There are 4 ways to turn a row about zero (a turn may also mirror it). The second row of each pair is the first, turned, with some noise.
Some pairs, each with its turn after it:
[-20   0 -14  19]
[ -5 -25  -1  17]  L

[  0   1  -3 -13]
[11  4  5 -1]  N

[-7  2  6 -2]
[ 5  2  5 -5]  W

[ -1  15 -19 -13]
[ 0 23 14  5]  P

[ 2 -7  4 10]
[  0 -12  -5  -3]  W

[ 15   8 -12   3]
[-19   2  -1   9]  W

[-18   1  11 -16]
[ -2  14 -16 -17]  P

[  9  -5  14 -33]
[-16  18 -26  11]  P

[ 10 -22  21  14]
[ -7 -29 -16   0]  P

[ 19   0  -7 -13]
[ 19 -13   3  -5]  N

[  4  -3 -21  -2]
[ -8  11 -15   9]  W

[ 18  -7 -14  16]
[-19 -11 -15  11]  W

[ 3  1  0 12]
[ 4 -8  9  0]  L

[  1   3 -15  10]
[10 -8  2 13]  L

[-14 -13   1  19]
[-17   7 -13  13]  N

[ 16   8   2 -13]
[ 14  -9   7 -13]  N

[ -1 -24  15   6]
[ -2   4 -28   0]  N

[  0 -14  32   1]
[-12  -3   5 -34]  L

[27  0 -9  4]
[27  7  6 -1]  L

[-13  -8  27  -1]
[  0  -6 -25 -16]  P

New pairs, each followed by its turn:
[-18  11 -12  18]
[-13   9 -12 -24]  W

[ -8 -20   7  14]
[-10   5 -23   8]  N

[-14   2  19   7]
[ 10 -10   8 -19]  W

[ 4 -4 -4  6]
[-1 -6 -3  5]  N

[ 12 -30 -13   4]
[  3 -13 -26  20]  W

[-9  1 20  0]
[-17   1   6 -11]  L

[  1  -2 -18   9]
[-2 -9  4 18]  N

[-5 26  7 -4]
[23 15 -5  0]  P

[ 1 16 -4 -4]
[-2 10  6 12]  L

[ 5 -3 -4 23]
[-18 -14  -5   8]  N

[-6 -1 -7  8]
[ 2 -5  9 -7]  P

[-12   2  -2  -1]
[-10  -3  -4   5]  L

[  4   9 -12  10]
[ 9 -4  8 14]  L

[ 10 -14 -11  -7]
[-19  -2   5  10]  P

[  5 -13  -3   8]
[  0 -11 -11   5]  W

[-11  -1  21  12]
[  8 -15   7 -19]  W

[-10  -4   0  -1]
[ 8  2 -5 -6]  W

[ 0 10  1  1]
[-6  4  7 -3]  W

[-22  22   5  -5]
[-10  22  21  -7]  N

[-5 10  8  0]
[-9  3  8  2]  L

[ 5  3 -6  5]
[ 2 -2  6  6]  P

[ 3  5 23  2]
[-10   5  14 -17]  L

[  8  -1 -11  12]
[ -6 -14   0  10]  N

[-14  15  11  13]
[ 22  -3  -2 -15]  P

[-23 -12  -5  11]
[ 10   1 -20 -17]  W

[ -2  13 -10   0]
[-11  12   2  -5]  W

[-14  -2 -23  -7]
[-11  13  20 -10]  P

[-11 -31  13  -8]
[-26 -10 -17 -17]  P

[22 -3  6  5]
[ -9 -16   6  13]  W

[-13  -7   3   0]
[-2 11 -5  4]  N

[ 15  -1 -10  -5]
[15  8 -3  2]  L

[ 9  4 24  9]
[-12  -5 -11 -23]  N

[ -3   5   6 -10]
[-8 10 -1 -2]  L

[ -7  14  10 -13]
[  1  13  11 -14]  N

[-28   1  13 -12]
[-31   0 -10  -2]  L

[  1  13   9 -14]
[  7  16 -13   3]  P

[ 23 -16  -2  14]
[ -9 -24   4  17]  P

[ -1  -7   7 -13]
[12  8 -6 -6]  N

[-13  11   0 -17]
[ 9 19  9 -5]  W

[ 13 -13  -9  11]
[ 20 -10  -1  -4]  L

[11 -2 -6 19]
[-12 -18  -4   8]  N

[-6 -8  4 -2]
[ 9 -2 -2 -2]  W

[-5 18  1 -5]
[-3  6 17 -8]  N

[ -2  -5 -14  -4]
[-9  5 11 -1]  P

[17  5 -4 -6]
[ 1  4  0 19]  P

[-7 12 11  8]
[17 -3 -6 -7]  P

[ 5  7  0 13]
[-13  -7   1  -5]  W

[ 1  2 -2  3]
[-4  0 -1  0]  W

[-9 16 -2 -7]
[10 16  2 -4]  P

[31 -3 -8  4]
[  8 -31  -3  -1]  N

[-6 13 -4 -7]
[-3 14  8 -4]  W

